The same things were measured in two ways. Each way mixes the same 12 hidden numbers, adds some noise and spreads widely along 7 directions of its own, which tell nothing about the thing.
In the rows, 128 means zero.
Some things both ways: the first way, then the second way.
[146 186 168  85  75 134 136 128 123 115 150 107  59 123 162 152 169 119
 163  47 124 117 147 108 114 105 158 132 116 129]
[200  89 156  97 173 126 125 161 185 109 153  93 126  73 122 121 122 134
 143 106 115 125 129 137 141 106 112 114]

[136 141  47 108 108 204 173 145 130 148  67 198  59 145 159  99 148 142
 160  83 125 166 116 159  95 166 132  95 151 148]
[145 189  96 159 145 123 154 113 122 113 120 154  93 164 147 125 160 110
 100 104 168 130  89 151 121 117 151 138]

[116  15 128 141 152 152 165  71 116 135 144 178 156 145 149 155 160  93
 149 125  82  72 145 156 102 146 191 118  99 119]
[135 142 135 131 115 151 154 116 116 100 139 133 155 152 126 151 160 130
 112 123 133 117  85 134 114 106 137  97]

[132 150 138  88 171  80  90 105 132 120 131 122 140 164  37  87 109 118
  71 138 152  98 157 109  99 146 152 162 131 125]
[112 101 144 133  79  81 124 169 142  93 110 119 159 122 120 145 135 119
 125 124  79 101  96 130 152 130 114 124]

[111 136 108 142 177 154 140 137 109 147 110 134 113 149  92  91 137 123
 128 110 133 111 119 102 127 122 155 156 122 127]
[130 145 134 113 132 105 134  95 124 148 167 194 117 122  83 160 145 156
 125 115 136 184  74 119 164 148 165 105]

[146 248 116  77  89 145 102 162 140 136 124 124  67 133  84  69 127 118
  83  81 169 126 115  94 114 147 144 118 188 149]
[131 123 202 152 101 171 136 105 113  34  92 116 215 150 173 135 150 139
  86 113 117  88  98 137 133  74 104 105]

[142 150 116 107 107 125 164 137  66 152 136 115  91 153  94 121 183 125
 126  75 140 124 126 116 153  95 139 150 106 133]
[180 148  44  79  67 119 118 100 118 177 150  60 160 131 125 117 136 131
 168 195 133 148 136 186  80 130 163  60]

[119 107 171 126 150  76 100 105 146 152 127 121 146 113 108 117 167 149
 166 123 106 112 148 106  96 166 125 174 110 107]
[192 163 128 144 117  57 150 137 135 130 120 135  80 194 150 132 185  88
 118 164 142  40 121 119 108 175  84  94]

[ 96 107 122 148 168 150 108 133 121 137 109 119 152 118 100 123  81 133
  84 174 146 133  90 143 150 148 109 121 187 126]
[124 140 216 158 121 157 127  71  84  64 126 143 111 155 192 117 129 120
 100 117 153 129 110 117 149 123  86 102]

[133 139  62 128 126 154 145 158 112 154 106 172 110 188  49  89 134 138
 101  77 116 120 139 132  95 156 113 105 146 124]
[ 70 169  72 153  89 120 144 121  83 143 142 160 120 163  77 158 128 153
 129 118 126 164  50 131 136 127 190 119]

[105  92 160 150 150 103 134 131  80 141 142 116 136 102 161 156 189 135
 189 109 107 119 100 131 144 144 136 142 101 123]
[139 132 132 130 162  73 110 164 162 145 118 152 114 103 136 152 113 111
 116 116 145 132 112 154 157 121 138 178]

[ 91 117 110 121 159 129 170 139 134 135 118 125 150 174  89 102 119 118
 133  73 135 127 142 120 120 132  97 106 140 132]
[ 91 119 104 124 107  88 110 138 112 181 170 133 148 134  87 157 131 181
 158 110 118 169  73 130 183 140 160 131]

[136 118 116 120 157 118 153 116 147 149  98 129 135 130 126  94 150 142
 141 130 119 144 147 116 110 145 121 182 103 114]
[118 107 197 119 153 118 103 133 105  68  74 157 106 152 197 110 109 109
  86 126 124 104  76 101 157 150 113 124]

[135 177 119 114  66 166 146 150 143  94 113 139 118 105 148  76 121 131
 106  77 119 149 102 113 154 141  83  97 147 145]
[106 120 131 124 144 119 104 112 122 161 136 139 131 160 143 140 134 108
 125 179 141 121 102 120 133 180 117 105]

[116 164 117 173 153 136  81 168 151 107 150 135  59  86 105 134 120 159
  96 179 140 153  84  95 169 102 193 165 145 166]
[125  58 216  52 171 120 138 125 121 156 126 135 136 123 152 161 152  91
 148 143 111 103 134 114 136 176  99 100]

[129 162 139 124  92 156 140 146 116 118 122 140 116 156 125 104 138 105
 128  53 108  85 131 117 110 132 126 100 131 120]
[ 94 146  46 147 106  56 113 160 141 184 153 133 135 133  65 164 122 161
 136 124 104 133  83 125 156 169 172 136]

[128 125  88 116  85 147 158 127  99 123  95 138 127 120 168 111 136 137
 149  89 123 159 122 152 120 147  79  43 151 144]
[145 110 191 112 180 206 145  81 122  77 190 150 120  72 116 144 114 137
 131 113 158 203  81 140 160 111 141  86]

[129 137  92  78  91 215 171 134 153  82  84 204  47 172 108 111  89 101
  67  92 122 112  99 149 105 108 182 115 153 135]
[143 148 123 146  64  80 136 116 124 138 125 149 125 187 137 133 186 104
 125 158 139 106  92 134 127 142 103 108]

[142 124 123  96 167 137 129 122 115 120 141 130  96 134  73 123 142 131
 102 116 113 112  97 118 116 139 169 199  96 115]
[ 96 131 103 130 117  69 103 181 135 140 106 120 110 130 147 143 100  95
 116 144 104 105 126 131 120 141 130 151]

[148 136 116  84  91 189 195 126 102 162  93 139  67 151 152  98 190 112
 191  34 103 112 108 119  82 130 120 141  82 104]
[142 184 100 148  96 121 122  95 101 119 141 152 126 160 117 135 121 162
 101 140 147 139  81 121 119 118 163  93]

[102 132 121 172 123  90  95 138 135 115 108 119 182 115 113  93 102 177
 102 162 144 176 149 120 168 149  43  88 167 143]
[148 134 117 129 149 137 117 136 144 123 162  95 150 128  79 134 127 143
 154 156  99 121 124 134 132 124 128  81]

[123 130 101 133 178 105 142 109  99 166 108 104 174 151  97  57 156 144
 152 129 149 154 164  93 125 174  71 127 103 122]
[ 84 117 164 128  97 125 129  86  80 107  74 184 117 130 190 121 102 139
  88 124 155 134  60  97 142 155 156 122]

[130  93 137 128 118 119 131  90 143  93 104 138 108 123 158 123 117 117
 120 182 124 132 135 125 113  93 151 121  86 135]
[155 109 134  75 120 106 121 146 134 125 161  93 152  94 101 160 111 128
 138 149  78 114 144 122 119 149 134  68]

[ 99 115 154 132 170 113 125 127 111 180 156 101 108 115  46 140 175 153
 138  62 115 103 118  79 126 101 175 186 153 111]
[124 156 140 109 214 123 124 127 122 141 172 160  93  74 107 169 101 198
 142  77 135 200  91 157 169 124 179 131]

[180 172 126  83 117 155  84  96 115 147  92 123  37 100 124 109 160 161
 135 169 161 156 113 128 115 139 158 195 102 128]
[107 177 108 188  98 140 107 156 129  13  59  96 165 128 131 112  73 131
  71 100  75 103 111 151 106  45 154 142]

[113 109 147  85 126 153 130 103 169  69 100 157  75 114 142 135 114 156
 156 100 116 150 106 142 111 134 138 139 112 141]
[104 143 133 155 137 128 146  97 105 113 155 119 102 121 143 121 136 112
 138 110 134 135 137 124 163 175 120 108]

[119 116 145 174  60 147  99 132 122 120 130 145 124 125 132 151 114 135
  72 165 129 121 135 130 165 112 117  85 173 125]
[108 153 106 165  84 108 105 147 107 108  59  86 154 172 156 121  93 148
 105 142 105  66 112 143  87  87 136 134]

[140 154 138 117 177  81  85  91 108 150 135  69 170 106  77  72 135 147
 122 146 161 135 144 101 134 153  99 156 119 138]
[176 165  65 135 101 112 139  89 141 151 172 105 113 123  92 127 135 107
 138 165 139 131 143 142 103 164 142  75]

[114  76 123 136 208 114 112  66 103 114 101 110 125  91 123 121 123 164
 140 204 156 168 116 128 160 106 152 174  96 150]
[129 133  77 118  83  94 134  87 123 180 167 137 113 118  91 135 142 117
 160 152 145 179 100 151 150 181 160  99]

[122 102 197 149  42 161 131 141 147 104 168 151 120 134 180 191 138 100
 147  82  86  74 121 167 143 132 125  94 122 127]
[115 125 162 153 115 108 142  71  89 166 131 178  44 202 145 117 156  68
 126 124 183 143  84 112 151 172 100 140]

[118 104  92 142 155 130 130 109 154 140  96 174 127 146 112  69 153 156
 154 132 123 151 163 102 102 173 122 119 115 142]
[147 166 159 111 206 156 158 125 136  69 119 146 125  89 129 149 122 140
 103 103 105 108 144 121 104 111 157  91]

[126 116  76 140 132 142 153 159 111 138 106 138  92 137 119 139 120 129
 129 116 113 141  98 161 110 100 133 110 122 150]
[109 149  63 145  79 100 132  97  88 183 154 129 114 152  90 141 114 111
 134 121 162 163  92 144 152 148 181 141]

[131  74 135  99 135  92 143  76 160 104 149 133 152 132  75 140 123 141
  77 106  97 121 172 116 112 109 152 144 128 115]
[121 127 106  95 162 115 135 133 110 161 163 125  55 114 151 140 114 108
 148 139 145 154 105 138 122 186 142 104]

Other things, the second way, with their names:
<424>: [103 130 135 105 169 140 117 129 115 109 126 124 119  79 162 138  74 113
 103 117 123 141 142 124 128 142 160 126]
<370>: [149 147 113 104 140 120 121 121 137 122 131 131 122 104 100 142 102 131
 126 153 106 140 119 140 105 133 161  87]
<32>: [163 159 127 107 184 112 124 154 160 103 127 123 126  89 118 160 114  94
 116 137 111 127 150 176 108 109 147 126]
<238>: [122 210   4 146 127  88 137 119  99 192 181  74 152 174  82 160 158 139
 145 133 126 110 145 165 132 181 184 103]
<171>: [107  85 144  73 127 111 114 109 105 123 115 115 109  90 183 122 103 127
 137 136 108 153  99 136 147 206 143  86]
<331>: [139 160 138 139 129 156 162  67 103  96 133 160  82 108 160 125 110 100
  90 113 173 141 121 113 111 143 152 103]
<321>: [140 138  71 142 101 123 133 129 128 148 181  86 153 131  70 135 127 120
 151 143 125 127 123 132 143 133 149 101]
<327>: [183 143 177 118 164 125 136 116 157  85 115 174 129 127  90 161 134  95
  94 141 123 120 100 139 117 107 134 108]
<253>: [124 109 144 174  50  99 143 122 142 117  94 167 127 159  82 137 136  65
 119 158 138 113  71 132 129 100 115 147]
<323>: [190 181 121 133 173 144 147 103 150 116 161 140  86 115 127 123 130 103
 104 107 167 146 150 137 104  93 140 122]
<264>: [ 76  83 144 114  90 107  97 143  93 148 129 113 150 160  97 146 102 142
 140 128  80 130  81 106 157 137 135 117]
<109>: [117 150 134 150  27 114  96 106 105 125 124 113 203 177 158 132 138 114
 108 182 134 111 136 133 112  86 103 110]
<146>: [173 124  92  81 122 146 121  95 130 137 175 113 100  64 141 121  82 121
 127 157 159 183 119 135 109 154 168  74]
<294>: [146 114 150 107 135 146 130  98 114 134 161 141 140 127  80 152 123 131
 135 119 140 170  79 142 152 113 158 110]
<160>: [106 148  81 126  93 104 110 125 111 163 145 108 113 124 159 124 107 126
 134 141 139 150 134 137 117 141 145 124]
<634>: [142 110 183  99 136 178 132  92 125  61 113 147 141 100 144 133 117  85
 106 137 132 171  92 159 123  99 141  99]
<396>: [ 85 129 141 114 119 117 104 180 126 105 108 116 190 127 110 176 106 141
 113 114  69 127 114 151 121  61 151 147]
<177>: [150 128  73 127 118 108 120 150 150 144 111  91 135 100 143 123  87 145
 114 139 136  93 119 130  97 125 159 126]
<631>: [124 139  49 110  82  77 127 176 121 162 157  72 160 126 102 167 116 121
 130 142  96  89 141 128 110 150 160 110]
<551>: [122 131 152 118 187 131 144 152 132  68 135 118 162  64 134 166 102 144
  97  89  94  94 138 113 154 149 156 110]
<154>: [138 189 106 187 142  94 115 125 142 121 114 174 111 155 128 120 124 106
  81 110 172 127 107 124 155 102 145 178]
<566>: [121 166  18 139 113  62 118 168 134 184 176  78 147 144  86 160 135 161
 137 105 103 117 118 145 145 160 170 131]
<513>: [163  82 125  70 134 100 133 117 101 160 165  75  63 110 175 105 105  87
 143 134 132  96 159  85 137 236 113  73]
<576>: [ 76 159  80 143 145 130 113 142 113 134 173 131 117  97 104 149  85 126
 123 109 132 183 113 134 157 125 177 145]
<369>: [182 111 155  92 141  97 104 106 156 166 147 133 110 129 101 138 129  91
 143 170 130 141 134 143 124 147 108 102]
<41>: [137 148  81 120 138 109 141  94 120 133 159 135  58  72  96 120  89 141
 142 109 129 182 105 133 147 189 183  90]
<579>: [132  93 184  91 164 128  93 159 130 106  71  83 162 112 204 130  91 108
 114 132 111  88 150 157 112  94 111 146]
<624>: [118 138 148  73 154 160 160  64  66  94 146 128  91  95 179 150 110  82
 107 113 138 160 134 139 122 201 165  71]
<148>: [147 136 117 146 135  70  92 155 145 133 115 117 111 141 138 131 105 104
 107 118 137 117 109 151 156 127 127 167]
<269>: [143  80 136 124  85 126 130 128 115 100  87  78 168 128 151 100 112 163
 133 142 108  63  87 103 134 148 130  80]
<381>: [184 129 150 148 106 128 129 109 142 120 125 116 139 172  85 114 148 136
 140 148 124 102 102 131 120  86 106  95]
<290>: [134 110 108 116 125 135 120 177 148 127 194  99 187 135  18 159 145 162
 175 151  70 139  79 129 153  95 141  76]
<409>: [155 124  84  97 142 108 125 162 172 159 176 114 115  99  66 154 117 102
 148 151 104 149 129 141 106 125 146 109]
<45>: [178 126 101 173  41  26 125 158 157 178 103 124 146 250 131 129 211  81
 118 193 149  10  87 113 121 160  63 131]
<528>: [146 128 202 135 122 132 141  85 110  71  74 163 123 125 184 118 121 121
  87 113 149 103 105 115 131 120 122 118]
<211>: [ 74 119 110  78 107 110 132 101  66 164 157 150  96 130 160 154 129 143
 139 135 130 180  69 123 142 211 166  83]
<218>: [110  98 111  99  64  64 122 178  97 183  89  72 129 206 196 137 152  83
 141 180 110  28 133 123  80 164  89 118]
<55>: [125 120  94 112 143  86 112 182 151 127 126 104 154 121 112 141 126 133
 125 121  84 101 111 126 145 146 148 125]
<198>: [143 158  95 111 162 145 136 144 133  95 180 103  99 110 101 151 110  88
 113 119 104 151 135 142 102 131 150  94]
<192>: [ 98 194  94 109 178 128 105 125  91 126 211 110 121 115 115 167 111 173
 131 115  94 179 143 136 146 164 165  74]
<14>: [228 116 117 124 138 132 130  86 152 133 175 113  56 119 123  84 121 104
 137 165 180 135 102 115 128 172 110  67]
<433>: [150 137  71  99 134  69  84 194 153 149 142  55 134 123 126 148 102 117
 135 148  81 110 151 167 108 133 132 122]
<181>: [135 129 162 136 117 106  92 130 137 144 179 162 151 144  66 181 122 133
 130 151 132 173  80 144 160  91 121 130]
<348>: [131 165  61  86 169 149 125 107 103 143 201  62 113  69 110 152  76 131
 144 124 108 172 180 155 110 171 187  71]
<63>: [178 135 106 104 120  99 145 121 147 172 181 151 104 115  79 137 152 141
 163 161 145 145 106 117 130 144 142  81]
<616>: [178 120 172 139 130 178 123 152 169  71 139 100 218 134  81 136 134 136
 119 150 104  87 127 119 105  19 107  99]
<43>: [107 116 161 137 134 115 112 122 127 109 109 151 165 117 149 150 116 126
  98 132 133 116  98 124 159 143 134 135]
<644>: [174  78 163 117 136 118 128 172 159  95 105  85 130 112 155 112 120 131
 134 110 113  87 101 137 132  98 101 126]
<26>: [141 100 193  89 158 133 118 140 155  88 132 162 133  66 136 150 105 147
 121 148 108 146 101 113 132 122 126  90]
<585>: [122 172 102 121 141 137  99 124  95 118 146  68 187 136 136 151  98 159
 111 121 102 116 159 148 119 109 161 103]
<316>: [ 91 124 126 127 144 164  98 131  64  82 118  43 162 131 127 116  55 179
 132  92  77 120 114 134 152 111 169  99]
<311>: [166 134 188  77 184  47 142 150 170 170 116 244  38 125 151 165 166 114
 110 142 144 113 100  91 107 166 109 124]
<401>: [111 142 133 137 174 150 127 124 124 120 214 145 131 109  64 154 128 160
 147 113 119 174 100 107 183 140 147  95]
<164>: [158 164 118 158 122 126 105 146 135 114 128 106 123 185 150 115 134 127
 116 162 141  96 113 138  90  80  99 113]
<142>: [ 91 139  79 143 128  92 128 118 116 176 163 160  72 126 108 137 110 107
 121 101 156 175  92 115 166 175 167 158]

Some of these things the first way, each followed by its name:
[115 103 107 116 160 121 139 115 117 151 100  89 144  96 114  92 116 139
 126 165 150 166  76 130 138 132  82 131 124 141] : <181>
[100 163 208 182  38  57  76 172 158  93 149 134 110  76 172 168 167 166
 160  95  97 123 139 100 157 103 126 114 150 139] : <238>
[119  89 178 165 134 139 123 114  71 124 152 129  99 102 167 179 190 134
 155 136 100 103 111 111 159 111 183 170  92 106] : <211>
[112 113 126 127 101 136 165 135 161 124 111 136 117 120 154 117 123 115
 133 119 118 137 112 122 128 105 129 119 129 140] : <585>
[ 95  98 162 101 138  88 156 111 142  73 161 118 209 178  66 100  75  80
  33 130 138  91 139 114 158 122  99 117 130 123] : <109>
[121  84 121 122 184  63 148 113 119 148 158 116 206 181  66 105 135  86
 116 103  97  73 170 127  73 156 133 126  85 116] : <631>
[138 171 173 143  79  76  59 103 131  90 115 102 106 107 117 131 121 175
  96 147 143 139 187  95 145  78 123 125 141 123] : <41>
[134 109 158 120 143 120 143  89  75 160 135 112 159 143 139 110 178 104
 165 109 128  91 149 128 130 147 132 149  88 116] : <171>
[ 84  51  93 210 177 208 164 126  92 133  98 202 154 166 164 110 137 112
 135 180 111 117 122 120 154 171 139  93 125 117] : <311>
[113 120 160 145 156 131 124 129 122 136 149 121 120 116 131 156 142 104
 136 101 103  79 121 122 118 110 198 157 136 121] : <566>
[141 165 121 136 145 121  90 131 103 133 144 107 115 113  96 114 139 141
 102 132 131 119 130 102 124 138 146 134 136 130] : <331>
[127 109 118 147 196 113 103  87 114 140 112  97 100  90 107 135 144 172
 135 168 131 153 143  96 126  85 181 186 112 125] : <269>
[151 128 169 154  85  94  95 110 115 156 139 123 127  95 158 113 195 124
 165 147 115  97 143 107 120 139 145 141  87 128] : <327>
[107 181  86 146 102 139 144 190 103 103 102 152 100 175  94  99 123 151
 102  67 125 149 136 107 135 123  83  72 155 131] : <63>
[117 179 154 141 100 120 122 175 126 104 125 124  96 101 163 135 155 160
 159  84 112 149 109 110 149 134 107 138 129 128] : <154>
[120 110  84 154 125 123 137 138 128 120 122 143 176 157  81 107  76  99
  45 134 118 103 138 150 124 108 125  70 169 140] : <348>
[176 210 128  92  63  86  89 133 147 119 127 114 120 125 122  87 133 138
 102 124 143 147 172 120 107 165  85 105 135 140] : <198>
[141  86 149  90  77 161 190  81 155 120 127 139 134 152 150 104 131  71
 139  91 116  91 132 148 116 105 127 115  74 141] : <369>
[113 114 115 144 150 123 139 154 121 128 133 173 138 162  83 114 136  84
 107  57  68  43 128 119  61 139 192 110 135 112] : <551>
[131  75 133  92 174 125 148  82 146 142 142 140 101 142  94 120 164 121
 146 147 130 123 123 114 114 138 175 196  61 137] : <396>
[124  92 105 153 111 132 158 123 112 156 108 131 116 121 174 138 160 128
 186 130 118 146 121 152 122 116 114  97  99 148] : <294>
[110 117 123 163 112 127 142 160 105 125 159 141 169 157 122 125 140 109
 118  98 101 106 134 131 144 161  94  73 129 134] : <616>
[124 151  76 127 183 109 123 163 123 150 122 127 123 157  21  90 125 164
  95  92 123 141 127 113 114 146 113 161 140 131] : <290>
[126 112  89 120 167 150 152 114 149  98 110 139 128 139 119 117  85 130
 105 134 122 149 133 143 117 119 135 126 126 143] : <142>
[ 75  52 157 179 171  99 128 123 144  82 142 144 191 126 103 155 100 143
 103 119  77 107 136 126 144 125 129 125 140 113] : <401>
[131 184 144 173  78 145 112 201 113  82 138 120  67 114 181 192 109 116
 105 113  94 106 107 137 130  71 163 112 139 120] : <513>
[ 85  83 181 174 158 103 113 124 125 125 121 119 168  94 151 140 142 153
 150 162 114 131 109 109 166 144 106 160 127 108] : <192>
